There are 9 hidden switches. A switch that is on adds its own fixed numbers to the row, and there is some noise. The rows also spread widely along 16 directions, which tell nothing about the answers.
(in the rows, 128 means zero)
Known rows, each followed by its switches (1 for on, 0 for off):
[139 110 149 152 173 126 130 155 114  59  94 157 128  91 192  95  59 148
 125 148 139 157 111 105 107 116 107 155 132 154 111 119 101 102 106 154
 143 121 160  71 161 115]  0 1 0 1 1 0 0 1 1
[128 154 173 107 170  98  64 144 110 129 143 138 136 162 156 117 119 120
 100 117 112 135 154 162 136 124 124  78 145 169 118 116 135  80 143 145
 162  86 130 123 127 146]  0 1 0 0 0 0 0 0 1
[120  97 136 159 153 155  93 149 106 177 123 146 154 161 156 136 106 132
 165 141  85 203 126 132  99 131 178  79 155 178 182 135 156 157 201 110
 173 108 149 123 103 117]  1 1 0 1 1 0 0 1 0
[118 174 148 110 147 104  85  83 131 147 175 174 132 187 131 146 143  93
 112 142 162  93 113 163 147 139 113  88 114 172 114 100 189 113 129 137
 146 107 153 162 178 103]  0 1 0 0 1 0 1 1 0
[103 134 123 128 127 134 152 167 141  90 135 209 152 130 185 127 116 120
 163 129 150 117 135  88 119 121 122 151 103 149 164  96  69 157  64 168
 131 144 133 111 143 125]  1 1 1 0 1 1 0 0 0
[125 167 125  94 137 102 112 109 117 104 119 189 129 123 153 125 139 116
 103 184 162 134 105 108 152 105 112 137 124 207 124 123 169  93 115 150
 108 128 158 114 166 123]  1 0 0 0 1 0 0 1 0
[129 100 131 149 189 191 125 164 150 162 133 109 126 141 127 129 102 142
 166 116 110 160 141 135  97 131 133 127 151 102 127 100 125 154 135 100
 148 115 130 132 122 122]  0 0 0 1 1 0 1 0 1
[147 143 119 149 168 196 124 159 152 158 147 149 122 139 153 154  82 105
 185 119  74 149 118 153 159  90 141 130 138 103 106  98 168 149  93 126
 200 120 132 171 156  95]  1 1 1 1 1 0 0 0 0
[ 90 123 188 114 147  95 116 161 155  92 133 148 128 146 155 111  99  78
 116 101  87  80 134 137 135 109 102  92  98 109 170 100  85  95  85 203
 176  59 140  90 135 127]  0 0 0 1 0 1 1 0 0
[164 141 173 158 160  75 144 152 111 123 145 151 143 147 181  91 116 116
 129 103 170 161 123 166  77 118 138 176 141 167  88 115 107 119 157 118
 134  99 200  97 175 149]  0 0 0 1 0 1 0 1 0
[ 80 142 104 102 123 123 127 115  95 194 129 161 129 118 116 173 167 123
  72 169  67 110 126 122 184 145 147  63  62 142 162 122 134 109 100 131
  92 128 130 123  88 105]  1 1 1 1 0 0 0 1 0
[147 127 133 184 122 120  86 108  99 176 137 181 109 138 139 129 122 172
  93 115 124 126 124 102 106 183 157  85 116 145 155 116 112 120 132 119
 106 121 168  88 116 118]  0 1 0 1 1 0 1 1 0
[135 110 136 174 113 149 122 137 120 144  95 144 123 112 149 136 150 149
 155 125  70 192 147 119  93 130 185 129 104 149 135 182 174 168 198  76
 145 138 166 132  97 151]  0 0 0 0 1 0 0 1 0
[111 134 108 136 119 144  92 137 126 193 145 199  99 136 115 136 143 155
 163 123  75 107 192  62 158 159 131  98  91 133 142 107 149 131  94 135
 139 131 115 140  74 122]  0 1 1 0 0 1 1 0 0
[159 182  88 100 140 138 100 132 105 204 130 170 101 102 106 134 158 146
 113 151 106 132 154  99 177  98 142 131 112 191 112 112 139  97  56 123
  69 150 109 126  92 128]  1 0 1 0 1 0 1 0 0
[169 102 139 154 179 142 148 148 104 163 119 121 133  98 151 102  88  97
 162  93 115 186 115 144 117 115 145  96 144 160 102  97 127 137 183 112
 185  67 136 109 102  67]  0 0 1 0 0 0 1 0 0
[ 77 109 127 152 162 144 149 150 150 126 153 173 150 140 164 150 140 122
 182 112  93 104 159 114 119 146 132 106  78  84 142 108 121 185 141 116
 194 142 149 148 113 105]  1 1 0 0 1 0 0 1 1
[ 80 103 156 106 135 102 135 163 105 141 119 188 100 105 124 115 152 167
 105 146  98 139 175  58 130 200 124 114  93 128 125 136 144 111 139 139
 131  65 173 111  67 165]  1 1 0 1 1 0 0 1 1
[150 123 132 136 150 100 184 136  84 144 160 131 160 127 151 117 110 108
 132 108 158 145 127 190 105 130 121 163  60 165  68 108  94 164 109 119
 105 153 148 129 145 104]  1 1 1 1 0 0 0 0 0
[143 166 105 156 103 187 127 141 116 188 120 166 102 119 164 185 132 122
 120 147  27 160  95 138 172 107 197 105 123 111 139 141 183 134 111 108
 153 114 159 170 142 126]  0 0 1 1 1 0 0 0 0
[115 117 136 102 153 117 107 130  83 166 105 139  92 114 111 118 106 144
  97 198  83 160 129 102 153 139 117 120 103 177 105 141 195  80 125 142
 118  93 156 106 108 129]  0 1 0 1 1 0 1 1 0
[ 88 136 135 132 111 153  80 139 145 127 109 198 113 101 156 162 175 131
 125  93  42 110 174  79 165 141 168  42  78 139 181 138 125 125 107 142
 147  93 115 135  60 125]  1 0 1 1 1 0 1 1 0
[151 147 123 161 151 176 142 171 157 150 109 170 105  92 162 139 120 132
 151 130  92 165 100 102 137  91 164 157 165  94 126 106 135 125 118 102
 155 105 177 109 143 125]  1 0 1 1 1 0 0 0 0
[208 162 107 200 138 157 113  99 136 142 118 172 113  98 165 133 115 144
 137 116 144 161  78 138 118  89 162 151 157 139 108 115 153 131 145  70
 124 172 183 100 182  91]  1 0 0 1 1 0 0 0 0
[173 146 145 161  98 142  86 111 114 142 161 155 123 189 133 134 107 173
 101  86 163 126 143 159  85 192 131 140 112 149 116 128 110 149  77 136
  79 154 136 155 173 169]  0 0 0 1 1 0 0 0 0
[112 131 194  89 143 131 141 142 169 105 124 107 145 156  99 119 107  69
 121 123 166 136  89 195 102 106 110 125 113 153 171 113 114 149  77 168
 108  75 120 116 155 131]  1 1 1 0 1 0 1 0 0
[103 119 127 159 119 140 109  75 163 210 171 153 145 183  61 148 149 122
 148 107 138  97 127 140 106 173 136  56  99 118 219  86 135 183 135 106
 119 147 117 130 105  88]  0 0 1 0 0 0 1 0 1
[ 81  92 106 146 170 181 156 141 158 166 171 150 160 154 128 159 157 148
 160  93 145 104 158 110  92 190 126  94 108  63 153  72  79 195 146  87
 132 150 130 147 106 102]  1 0 0 1 1 0 0 0 1
[106 141 118  70 205 129 105 139 117  82 134 129 184 140 170 126 118 115
 126 157 178 137 154 159 132  85  95 119 124 227 106  86  89 107  89 144
  94 165  78 129 145 114]  0 0 1 1 1 0 0 0 1
[172 141 150 182 120 135 151 146 114 209 147 120 105 144 117 135 120 144
 120  98  73 153 121 189 103 136 172 164  99  85 121 144 135 156 105  87
 115 126 181 134 135 158]  0 1 0 1 0 1 0 0 1
[ 92 148 101 111 110 148  58 107 106 159 142 192 127 150 141 167 176 157
 105 137 104 114 179  90 157 171 144  49  96 186 148 115 142 117 122 125
  94 147 102 156  96 133]  0 0 1 1 0 0 1 0 0
[100 144 131 130  92 104 155 118 113 121 146 237 153 141 183 139 165 100
 146 154 155 155  89 111 133 145 159  98 127 183 170 117 177 169 197 119
 163  88 192 152 158 111]  1 1 0 1 0 0 0 0 1

New rows, each followed by its switches (1 for on, 0 for off):
[154 157 162 108 190 137  61 133 141 125  98 117 105 130 119 122  96 141
  77 139 136 140 127 142 135 108 108 122 165 157 111 110 127  47  71 143
  93 104 121  78 143 134]  0 1 1 0 1 1 0 1 0
[124 145 137 104 162 148 130 138 125 109 143 148 155 138 162 139 140 107
 136 111 164 145 136 172 118 121 132 118 109 188 103 103 118 155 105 117
 111 117 111 167 146 118]  0 1 1 1 1 0 1 0 1
[123 102 176 110  89 143 159 107 101 131  90 130  97 111  89 132 131 130
  60 143 155 179  74 140  93 208 132  99  97 152 144 157 170 146 158 126
  71  51 167 113 126 131]  1 1 0 0 1 0 1 0 0
[137 156 127 116 115 133 126 125  76 206 152 150 111 159 125 158 135 141
  80 161 114 162 112 158 145 170 152 122 119 154  90 125 182 114 128 113
  98 100 163 164 148 147]  0 1 1 1 0 0 0 0 0
[134 138 136 126 201 132 101 151 117 216 176  92 124 183 109 134 122 148
 131 118  88 130 184 183 121 136 120 135 123 106  76 102 142 107 121  97
 132 145 136 147 121 156]  0 0 0 1 0 1 0 0 1
[105 137 149  74 158 163 127 175 140 152 111 146 135 134 123 142 190 131
 122 120 159 186 162 119 107 154 152 125 154 175 123 128 132 142 144  98
  83  62 124 153  89 168]  1 1 1 0 1 1 0 1 0
[137 137 171 164 162 123 137 141 126 151 120  98 100 127 142 134 104 110
 102 140  77 140  87 183 117 110 139 141 107  83  92 140 165 104 145 106
 156 103 199  97 167 130]  0 1 0 0 0 0 1 1 0
[150 162 149 132 125  88 139 114 100 171 185 146 163 185 129 126 104  90
 127 113 146 118 112 209 125 121 133 143  73 188 128 110 114 159  55 164
 117 130 136 163 168 122]  0 1 1 1 1 0 0 1 0
[108 136 161 140 160 150  80 126 173 144 156 149 143 181 120 150 158 146
 118  95 158 120 142 150  91 165 139  85 155 108 161  99 119 142 146  92
 120 122 144 131 137 148]  1 1 0 1 1 0 0 0 1
[126 141 151 122 173 110 101 118 106 101 132 137 156 145 182 138 143 103
 137 139 127 172 137 192 117  97 140 118 103 206  65 151 186 127 191  92
 152 145 160 152 155 124]  1 1 0 1 1 0 0 1 0
[130 138 128 167 125 116 116 105 161  81 124 208 136  98 145 120 149 155
 157 106 167 106 157  91 108 132 122 138  80 151 138 113 105 155 103 104
 108 197 140  97 120 114]  1 1 1 0 1 0 0 0 1
[ 97 162 155 110  96  99  99  99 128 120 166 210 136 192 148 144 141  99
 134 148 142 122 126 137 150 160 125 104 106 191 131 122 210 130 136 162
 164  89 162 187 179 141]  0 0 1 1 0 0 0 1 0
[111 148 169 158 139 139 131 161 203  97 109 196 114  88 165 141 163 108
 122  81 124 106 105  88 130 122 150  95 162  51 166  87  90 115 144 113
 173  64 180  78 128 117]  1 1 1 0 0 0 0 0 0
[120 108  97 139 146 188 145 149 133 201 109 151 116 101 106 153 155 142
 167 145  71 180 139  96 139 128 166 125 118 117 135 139 183 169 161  73
 135 119 148 149  80 109]  1 1 0 1 1 0 0 1 0
[153 141 125 134 135 116  84 120 136 116  91 197 140  88 147 110 155 129
 161 115 143 169 160  91 126  85 154 107 130 230 156 131 128 127 146 102
 116 150 115  90  80 107]  1 1 1 0 1 1 0 0 0
[110 115 146 112 141 175 137 169 134 153 143 146 134 180 136 139  93 105
 171 131  90 159 129 151 127 138 134 132 119 136 152 129 165 170  96 164
 165  80 131 179 144 134]  1 1 0 1 1 1 0 1 0
[120 119 153 142 137 111 100 140 143 125 106 166 148  94 130 118 178 143
 113  72 122 134 170 102 107 136 167  74 111 157 191 129  65 139 138 109
 105  99 125  93  52 131]  0 1 0 1 1 0 0 1 1
[176 184 159 145 124 177 111 159 176 119 100 165 115 113 161 143 148 106
 139  93 133 179  98 148 127  84 186 144 185 147 135 134 149 140 112  99
 135  67 152 152 161 147]  0 1 1 0 1 0 0 1 0
[109 141 110 140 144 149 146 124 156  99 126 176 145  84 159 158 172 130
 114  95 150  91 142 110 135 133 134 116  76 107 116  98  65 149  85 103
  93 153 127 124 123  91]  0 1 1 1 1 0 0 1 0
[164 176 102 187 146 180 104 138 160 149 136 165 116 127 169 157 138 152
 154 105 100 125 126 133 134  91 160 147 140  90 131 117 128 142  96  89
 136 180 152 134 166 124]  1 0 0 0 0 0 0 1 1
[137 158  94 115 137 128 110 124 125 181 136 168 144 112 131 147 186 104
 144 104  88 125 165 137 167  81 162  90  93 171 137 120 135 137 127  92
 118 144 108 152  84  96]  0 1 0 1 0 1 0 0 0
[154 170 136  93 102 152 144 132 134 152 132 146 128 150 103 135 119  97
 117 144 159 155  89 166 143 115 130 155 133 172 137 118 158 146  67 150
  91  93 120 166 174 134]  0 1 1 0 0 0 0 0 0
[102 106 168 123 170 111 149 144 135  71 123 166 128 100 166 106  88  93
 157 121 115 123 127 121 135 120  96 111  89 144 117  98 134 120 118 168
 194  83 149 103 129  91]  1 0 1 1 1 0 1 0 1
[103 122 139 130 122 193 145 106 149  48  76 184 103  85 167 159 125 145
  94 148 168 153  76  87 126 186 116  94 138 113 128 121 174 126 154 120
 124  83 161 118 176  95]  1 0 1 0 0 0 0 1 1
[124 145 136 157 122  96  83  85 112 175 138 230 116 115 127 135 129 140
  98 126 105 109 108  74 167 169 154  30 123 157 205  91 141  97 128 146
 158  81 162  88  93  75]  1 1 1 1 1 0 0 1 1
[165 100 118 157 161 151 128 126 100 149  89 128 117  70 139 115  87 130
 132 112  71 166 124 109 140 118 143  89 109 144 125 131 133 121 145 128
 162 104 124  98  86  64]  0 0 0 0 1 0 0 1 0
[ 92 102 114 147 137 157 152 168 154 114 122 148 173 138 148 128 106 115
 204 155  90 148 135 133 110  69 138 160  87 142 209 134 103 198  86 139
 134 187 118 119 129 124]  1 1 0 1 0 0 0 1 1
[112 138 162 129 165  79 105 126 135 118 124 158 106 125 135 112 125 145
  96 150 138 108 146 105 114 141 100 145 116 125  96 106 130  64 119 130
 118 135 181  63 137 150]  0 0 1 0 1 1 0 0 0
[122 130 151 131 159 151  70 111 149 121  84 122 108 104 118 145 136 136
 103 145  90 164 135 139 141 110 137  90 131 145 110 146 193  86 161  87
 123 116 137 105 116 118]  0 1 1 1 0 0 0 1 0
[ 74 124 146 122 123 117 139 158 117  88 101 197 141 103 195 145 151 120
 108 143  98 134 133  92 132 136 155 102  89 156 162 130  98 124 119 147
 129  94 159 108 112 135]  0 1 1 1 1 1 0 1 0
[136 125 121 185 139 198 116 152 157 118 101 133 149 138 181 148  94 123
 179 153 106 191  87 152  83  65 178 148 155 156 180 129 127 175 131  97
 127 175 142 108 174 129]  0 0 1 1 1 0 1 0 0
[143 119 160 192 189 116  95 175 113 122 116 109 153 108 207 122  97 118
 138  91  55 154 141 180  95  61 177 104 102 144 134 125  47 117 128 111
 157 162 143  56 103 123]  1 1 1 1 1 0 1 0 0
[ 78 144 163  65 213 101  85 145 174 121 125 112 168 132 106 123 161  80
 136 142 124 122 166 164 143  54 109  87 125 178 156 103 120  98 122 122
 132 129  93 101  83 127]  1 1 1 0 1 0 0 0 1
[ 69  89 113  98 186 185 124 182 103 169 124 120 124 139 143 150  76 123
 154 192  36 161 144 114 161 124 112  90 112 127 128 106 161 117 118 156
 171 109 108 129 101 104]  1 1 1 1 0 0 1 0 0
[156 164 109 180 116 148 109  94 155 168 125 147 137 119 104 156 176 153
 139 112 120 130 140 160 109 100 173 144  77 144 157 146 124 176  85  58
  60 226 126 130 116 131]  0 1 1 0 1 0 0 1 1
[128 153 181 105 153 131 115 132 133  81  81 129 112 105 148 132 143 123
  85 162 149 189 102 162 119 119 135 139 149 174  85 152 195  89 163  94
 106  79 172 117 164 157]  0 1 1 0 0 0 0 1 1
[140 112  97 152 123 117 148 136 115 133 134 165 130 102 123 104 103 158
 153 128 117 108 167  97 125 120  99 180  52 132 109 120  90 150  60 140
  94 199 124 104 116 116]  0 1 0 1 0 0 0 0 0
[150 118 179 149 110 118 129 136 112 180 130 113 119 149  94 115 118 119
 116  97 107 157 121 173  88 150 157 119  96 144 153 148 125 160 129 127
 113  88 150 120 107 149]  0 1 0 0 1 0 1 0 0
[107 135 133 166 166  98  72 107 155 135 156 206 133 141 158 128 118 105
 168 120  95  78 141  91 155 107 123  64 110 135 158  85 149 112 142 143
 218 122 156 109 123  68]  0 1 0 1 1 0 1 1 0
[151 159 116 161 155 158 138 131 124 113 149 150 176 132 204 161 158 112
 143  67 163 144 132 191 104 114 164 119 101 160  90 111  79 181 136  79
 117 169 125 158 160  94]  1 1 1 0 0 0 0 1 0
[ 94 108 127  67 190 167 118 178  97 185 133  79 124 161 111 133  92 120
 110 177  81 157 145 147 147 133 101 108 131 142 110 105 144  97 106 159
 121  86 101 141 116 136]  0 0 0 1 0 0 1 0 0
